The same things were measured in two ways. Each way mixes the same 12 hidden numbers, adds some noise and spreads widely along 6 directions of its own, which tell nothing about the thing.
Some things both ways: the first way, then the second way.
[ 4  1 -4 -6 -1 -4 -7  3  0  2 -2  3 15 -7  5  0 -8 -4 -1  5  1  0 -4 -2
 -4]
[16  7 -8 18  6 25 -3  8  3  2 -5 -9 22  7 18 14  6 -4 17]

[  4   7  18  15   3   1   6  -7  -1  -3 -15  -6  -7 -21   5   0   5   5
  13  -6   4 -16  -3   4 -18]
[  5 -22   9   4  16   4   0  11  -1   5 -10  -3  -1  15  14  -4 -10   7
  -1]

[  7 -10 -11  -6   1   3  10  -9  -8  16  11   7  11   8   8  18  13   1
  10  14  -7   9  -1   6   3]
[ 21  -6  13  -5   7  -3 -11   3  -1  -5   9  18   7  -6  -8  12  12  10
   6]

[  4   0 -18 -18  -1   3  -8   0  -6  14  -4   2   2   7   1  -2  13  -1
  15   7  -2   5   2  16  14]
[ 17 -10  22  -5 -13 -23 -24  -6   8   8  19  17   9 -14 -17  26  16  10
   5]

[ -4 -11  12  13   5  -9 -20  -7   3 -12  17  -5   7 -10   2  11 -31  10
 -15   9  -7   9   2 -14 -27]
[  9   4   8  -6  22 -20   7   3 -22  -6 -12   0   0   3  -4  -4   1   1
  -7]

[ -1   6  -6  -1   5 -18   4   2  -1  -1  14  -3   0  11   1   9  -1  11
  -7  -2  10  -2  -5  -9  -8]
[ 14  12  25  -9   8 -33  -3 -23   6   4   2  -1   7 -19   2   7  17  11
 -22]

[  0   1  -1   4   9  -5  19   9  -2   9  11   0   1   1   4   8   1   3
 -10   2  13   1   0  -9 -11]
[ -9  19 -14  10 -12 -11  -1 -25  -5 -10  10   5  11 -14   4  11  23   4
   2]

[  5   0  17   0   3 -12   2   0  -4   9   7 -11  -7   1   6   3   4   0
  -2  -5   7  -8   1  -8  -9]
[  4 -22  10   3  -3  -9  -8  15  16  -5  -3  -1  -7   3   3   8  -8   4
  10]

[  7   3   1   3   1  -4   1  -3  -1   0  14  -2   0   1 -13   0  -5  12
  -6  -8   6  -4   3 -18 -10]
[-12  13 -10   0   0  26  19 -10   7  -5  -9  -7 -18  -1   0 -13 -11   0
  13]

[ -7  -2  -2   1  -4  -9   8 -10 -10  -8  -7  -3 -11   4   9  16  18  10
  12  -4   6  -7  -5  11  -2]
[ -2   0  10 -12   3 -24  -2 -22   2  -2   1  14  -5 -19 -13   2  13   7
  -2]

[ 14   0   1  -1   3  -3   3  -2   0  17  -1   3   2   5  -2 -11   4  -3
  12   0  -1   0   7  -1   2]
[ 19 -21  25   7  14 -21 -15  16  14   1   6  -1  -4   1  -5   9  -8   7
  -7]

[-11 -15  -6   3   7 -10  -2 -13 -11  -1  13  -5  -1   9  -3   8  -1   6
  -1  -8   0  -3   9  -3  -3]
[ -5   4  -2   7  13 -24   3   4  -2 -14  19   9  -9 -13 -13   2  -9  -1
  12]

[ -1 -10 -11  -9   4  -5  -4   8  -3   1   8   0  13   6   5   5  -1   0
   1   9  -2  10  -2   4   6]
[  8  11  -1  14 -23 -12  -4 -25   9   7  12   2  30 -13  -2   9  26  -1
  -1]

[ 19   7  15   6  -2  13   3   7   1   4 -19  -2  -4 -20  -5 -22   1  -3
  11   1  10  -7  -1   7  -5]
[-23  -4 -13   5  16  16   8   4 -14 -12 -11  -2 -14  17   5 -10 -13   1
  -2]

[ -8  -7   3  -2  -1   5 -18 -16 -14  -7  -3  -6  11 -19  -9  -1  -7   7
   0  -3  -5  -2   6  -6  -2]
[ 11   3 -12  11  11   2  -4  -6 -12  -3  25  23  15 -12 -21  19   2 -12
  19]

[ 16  -4  -4   3  -1  -2 -14   0   2   7   0   3   8 -13  16   3 -13  -1
   1  10  -3   5   0   4 -15]
[-10   5   8 -11 -17 -19  -7 -16  12   1  -9  -1   7 -10  -6   3  13   8
   6]

[ -2  -4  10   3   1   7 -10 -10   6  -1 -15   3   3 -12  -9 -15  -7  -3
   8   5  -1  -5  10  11 -10]
[-11 -15  -2   4  19   8   1  -6 -21   0 -15 -13  -9  16  12 -10  -3   7
 -10]

[ 15   4   2   7  -3   2  13  -5   2   4  -5  10  -1  -3   2   4   6   8
   9   6   3   0  -4   3 -13]
[ -3   2  14  -7  13 -24   0   7   0  -3   6  18   0 -13 -10  11  -2  -3
   8]

[ 17  -1   4  11  -1   2   2 -19   4  10 -15  14  13 -20  15   0   2  -2
  20  19  -6   4   6  15  -8]
[ -3 -13  20  12   4 -22  -3  -4  12   5  12 -10   5  -4   5  -5  -2   2
 -21]

[29 -4  9  9 -1 -4 19  1 -1 17  5  2  3  4  9 -3 13  0  9 14 10  5  1  8
  1]
[  7 -20  26   0  -3 -18  -3   7  18  -7  10   8  -9   6   6  -4  -5  14
 -16]

[  8  -7   8  18   6   5   8   2   0   2   5   3  -9 -11  19  18 -10   6
  -2  17  -1  11  -4   6 -27]
[  9  -9   8  -6 -14 -10  -3 -20 -17  20  -4  11  15   5  11  13  23   9
   5]

[  0 -13 -12  -9  -1  -5 -16 -18   1   3  11   6  13  17 -13   1  -2   4
   8  11  -9   6   7  11   4]
[ 19   9   7  -7   6  -9  -2   0 -15  -2   7  19   9  -9 -22  11  16  -2
  12]

[  6   3   7   2  -2   4   7   3   5   0 -11   2  -1  -9   0  -4   3   1
  12   4   4   0   1   2  -3]
[ 13  -3  -4  13   3  15   0 -12 -13   6  -6  -4  13   5   3   2  16  -2
   0]

[ 13  -2   7   4  -3  -1   7  10   5   4   5   4  -7   8  -2  -2  -8   3
  -9   5  10   5  -2  -5 -17]
[ 10 -11  16  -4  20 -10   0  -4  -8  12 -13  -3   0   4  18   7   5   3
   0]

[ 19  -9   3   2   0  -7  -4   9   9  -9  13   2   5   6   1   0 -11   7
  -3  12  -1  13  -2   0  -5]
[  7  -7  25 -15 -29  -1  -4 -33  21  22 -21 -10   8   9  -5  -6  12  13
 -22]

[  5   0  17   3  12  -2  13  -1  -1   8  14  -4   7  -3  -8   1  -2   1
  -5  -6   1 -10   1 -20 -12]
[  6   2  -5  -6   9  10  -9 -18  -8  -7 -16   1  10   5 -14  -1  11   6
 -12]

[ 10   2   7   2  10   0   2  11   0   4  16 -11 -18   0   6   9   1   6
  -3   6   8   1  -3   8 -12]
[ -1 -11   5  -8 -19   9   1  21 -11  -2  -2  12  -8  20   5  11  -6  11
  23]

[  1  -2   0 -13   3   3   0  -4  -1  17   6   5   8  -1   3  10   3  -6
  -4   2  -1  -7   2  -4 -11]
[  4 -15   8 -12  14   7 -18  -8  -3   0 -20  -9   5   0   6   7  14  13
   3]

[ 17   0   2  -2   2   3  16  10  -4   0   8  -1   2   8  -8   1  13  10
  -4   4  11  -1 -12   5  -1]
[-15   7   2 -14   7   5   6  -1  -3 -12  -4  21  -3   3  -1  -2   1   6
   0]

[ 17  -5   0  11  -1  -4  -1 -27  -1   3   5  17  12   3  -4   1  -6  11
   3  21  -2   9   4  11 -12]
[ -7  -4  20 -11 -10 -10   1 -13  11   9  11  13  -8  -2  -1  10  -6   6
  -6]

Other things, the second way, with their names:
k_950: [ 12  -6  13  -4  -1 -16  -6  -5  -3   7  -3  11  31 -14   3  -1  37   4
  11]
k_753: [-23  10  -1  -7  19 -10  15 -16  -3   2  -3   8  -8 -16  -6  -7  -2 -10
   5]
k_383: [ 18  -5  18  -4 -19 -33 -23   4  11   0   7  20  13  -8 -12  32  13  11
   5]
k_579: [  7 -14   3   8  -2   9  -4  25  11 -10   4  -2  -8  16  12  10 -20   8
  14]
k_524: [ -7  -2 -12   6  -1  17  12  -1  -6 -11  -2   2 -11   9   7 -12  -3   7
  10]
k_690: [  8 -12   4 -10  23  -1  -6  -1 -23   4 -24   4   4   4   2  -1  20   6
  12]
k_308: [ -2  -7  17 -10  -5 -13  -8 -13  19   7 -16 -10   7  -2   4  -2   6  12
  -3]
k_144: [ -2  -1   2   2  14  11  -5 -27   6   7 -27 -27   9   6  -1 -14   7  -1
 -23]
k_765: [ -1   6 -18  -3  11  34 -11 -32 -10   1 -18  -4  10   3 -13  -3  17   8
   8]
k_992: [ -4   4  -9  10   6   9   1 -19 -11 -10   4  -3  -1   0  -3  -7  11   5
 -11]
k_738: [ 14   2   4   8  -1   5  -2 -13   2  18  -1   1  23  -5  10  12  18  -4
   9]
k_881: [ -2 -12   8  14 -13  -1   2   8  27   0   0  -7   8  10  23  -8  -1   8
  -4]
k_192: [ -7   3   3   9   0   4  18  -6  13   8   3 -13 -15  -8  21  -2 -12   3
  12]
k_306: [ 17   0   9  -3  30 -21  -9   3 -20 -12  -1   0   3  -3 -10   7   7   2
 -11]
k_962: [ 20 -18  19   1  16   8  -8  18  -1  13  -5  -1  21   8  12   6   7   1
  13]
k_33: [-12   8  -6 -12   8 -11   4 -14 -11  -9  -1  33 -14 -11 -36   0   6  -4
  12]
k_469: [ -1   3 -22  22   6  23   7 -12  -5 -17   2  -1   4   3   0 -15  12   0
  -4]
k_169: [-19  -2  -5   2  -6  13   8   9   8 -10 -10  -7 -14  13   5  -5 -19   1
   7]
k_790: [  2  10 -10  14 -14   6   6 -17  -5   6   4  -1  17  -7   0   4  19  -7
   9]
k_331: [  4   6  -7  11 -20   8   3 -14  -1   4   3   3  24 -13 -21 -10  32  -8
  15]
k_428: [ -6  -2  12  -5  16 -19   7  18   6 -14  -6  10 -14  13   9  -2 -23   9
  -6]
k_611: [-12   4  -2   9 -26   8   0 -21  13  17   8  -7  26   6   5   1   0  -2
   7]
k_382: [ -2 -15   8   7  20  -2 -12   9   8 -12  -3 -10 -18  10   9   3 -12  11
 -11]
k_654: [  1   9  -2  13  15 -15  14  11   0 -15   9   0 -15 -14  -7  -4  -9  -4
  10]
k_594: [ -7 -12 -10 -11 -21  15 -17 -25  -6   5 -20   2  11  18   2  10   9  17
   9]
k_161: [  9  10   5   0  12 -10 -10  -4  -6  -1   1  13  15   0  -6  15   9   1
   1]
k_664: [ -5  -7  10  -3  14  -7  -2 -18   2  -2  -7  -1  -3 -11 -17 -17  16  -2
 -17]
k_708: [ 15  -2  13  -9  34  -3  -2  21 -26  -8  -4  21  12   8  -6   2  10   2
   3]
k_311: [ 13  15  -9  -2   2   1  -3   1 -23  -8  -4  15  -6  -7  -7  22  17   7
  27]
k_229: [ 11   3   0   6   5 -31  -4   1  -7 -20  15  21   7  -7   1  11  11  11
  -1]
k_520: [  3  -2  -7  13  28  17   5  21  -5 -11 -14 -13  -7  13  10  -3 -16  -2
   7]
k_145: [  0   0   4   2  -5  14  -7  -3  10   6 -17 -28  11  16   8   4 -10   7
  -7]
k_34: [ -1   9 -10  13  18   7  -2 -21  -9  -4  -5  -6  -1  -1  -8  -7  10  -1
 -12]
k_234: [ 21 -11  15   7   1   5  -3   5   1  22   4  -3  11   2  15  17   4   0
  10]
k_326: [ -4  -6   5  -1 -10  -9  -2  21   8 -17   4   4 -10   5  -3   6 -11   9
  11]
k_474: [-28  -7  15  -5 -18 -19  -3 -15  21   3   8   0   1 -12 -14  -3  -2  -6
  -8]
k_205: [  9   1  -2  -1  24  13   1 -15 -29   1 -13  -9  -1   2   1  -1  12   5
  -8]
k_936: [ 16  17  -2   5   9  -5   7 -31 -18   5   0   5  12 -17   9   4  39   4
  -3]
k_200: [  6   0   6 -13  10 -19  -4  15 -13 -21 -11  13  -7   4 -15   1   4   8
   5]
k_104: [-10 -15  -1  -4 -34  18  -9 -19  11   9  -5   1  13  12   3   4   8   8
   7]
k_554: [-14   1   2  -3   4 -23  -2  -5  -7 -16   6   5 -17  -2 -13  -5  -3  10
  -7]
k_652: [ 12   9   0  10   5  -3   1  -6   2   8  14   8  16 -18  -5  20   6 -13
  17]
k_974: [  5  -3  11  -1   0  -9  -5 -19  -5   7 -11 -11   5  -5  -3  -2  18   6
 -12]
k_759: [  5   4   3  -3  -8  -2  -4 -10  -2  -4  -3   6  -2   3  -4   9   7  11
  -3]
k_114: [  7  -2  14  -5 -16  -8  -8 -19   9   7  -5  -9  11   7   0   7   2  10
 -16]
k_803: [ 10  14  -8   7   1  -1   7 -38  -4   6  -9  -8  16  -6  -2  -9  22   0
  -8]
k_955: [ 19   8   8   4  23  -5   1   0 -16 -14  18  17  11   4 -12   5  -1  -2
 -22]

Some of these things the first way, each followed by its name:
[ -1 -14  -5  -5  11  -9   0  -8  -8  12  15  -4  -3  21  -3  -1   5  -5
   6   0   0   0   8   9   7]
k_554
[ -3   5  -2  -6  -1  -4  -2  -7  -1  -2   2   2   4   3 -14  -2  -1   8
  -2  -6   5  -6   2  -9  -4]
k_652
[  0  -7  -6  -5   1  14 -11  -4  -7   3  -5   2  16 -18 -10  -6  -6   0
   2  -9  -8  -5   6 -10  -6]
k_765
[  6  -9   0   5   4  -5   0  -7 -10   7   2   4  11  -1   2  -2  -5   3
   1   2  -4   6   1  -7  -4]
k_34
[-11   1 -10  -2   3  -3   2   1  -4   6   6   1 -10   9   6  17  -2   7
   4   4   0   7  -3  -3 -11]
k_311
[ 11 -10 -10  -4   6   5  -3  15  -3  -8   6  -2   2  -6   7   1  -4  -3
  -2   2   5   3  -2  12   5]
k_611
[-12 -10   0 -10   1 -13 -10 -13  -9 -20   4  -9  15  10 -16  -3   8   6
   5   3   5  -3   0  13  20]
k_955
[ 14  13   3  10  -6   5   8   4   7  -4 -21   5  -2 -23   7  -4   3   6
  12   2   9  -6  -5   3 -14]
k_738
[ -6  -9 -13  -3  -1 -13 -15  -4 -13   1  12  -2  11   5   7  16  -6  14
 -10  11   0  14  -5  -1  -9]
k_936
[ 13 -15   0   0   3   1 -12  -4   4   8  18  10  22  -4   8   4 -27  -9
  -5  25 -10  20   6  -3  -8]
k_114
[ -3  -8  -2  -6   4 -10 -10 -13   4   5   6   3   6  11  -2   2  -2   0
   5   7  -5   1   7   7  -3]
k_974
[ 10  -9  -2   2 -10   5 -17  -7  -7  -8 -10   0   0   1 -17 -17  -3  17
   8   0  -3   7   0   6  -3]
k_33
[ -4   1  -1 -10   9   0  -4   4  13  -1   6   5  10  -2  -6  -2 -15 -11
   0   2  -2  -4   5  -6  -3]
k_145
[ 12 -11  -5  -4   5  -4  -3   9 -10   2  15 -10   0  -7  25  25   9  10
   2   6  -7   9  -6   1  -1]
k_331
[ 24   3   6  11  -3   4   6  -4  -5   5   3   6  -2  -9   0   0  -4  12
  -4   0   4  -1  -5  -8 -20]
k_753
[ -8  -7   1  -2   0 -13  -8 -11  -6  -8  -3  -4   1   2   7   6   3   0
   7   4   4  -4   1  14   2]
k_579
[ 9 -3  2  2 -4  8  7  8 -2  3 -5 -5 -4 -6  0 -4  9  2 11  3  9 -1  2  8
  2]
k_524
[  8  -8   2  -3   2   2  11  -1  -6  14  10   6   5   5  17  16  -2 -10
   7  11  -8   9  -5  -2  -3]
k_520
[ 9 -7  2  3 -5 -6 -4 10 -5 -5  0 -7  1 -4 11  0 -6 -2  4 -2  8  3 -1 -2
  2]
k_803
[ 19 -12 -10 -14   7   4 -17  15  -7  25  24  -8  16   0   7   9  -1   3
 -11   8  -8   8  -5  -1  -8]
k_950
[  5  -4  -8   2  -4  -1 -14  -6   0  -9 -18   9  13  -7  -5 -15  -8   4
   9   6   0   2  -2  15  -3]
k_161
[  9  -5   3  -1   9 -16  -4  11  -5   1  10 -12   6   6   1  -4   4   7
  -7  -3   9  -3  -6   3  -2]
k_881
[ 13   1  10   9   5  -9 -10  21 -13 -10   8 -19  -5  -9   5  -6 -14  12
 -15  -4  11   5 -15  -7 -11]
k_428
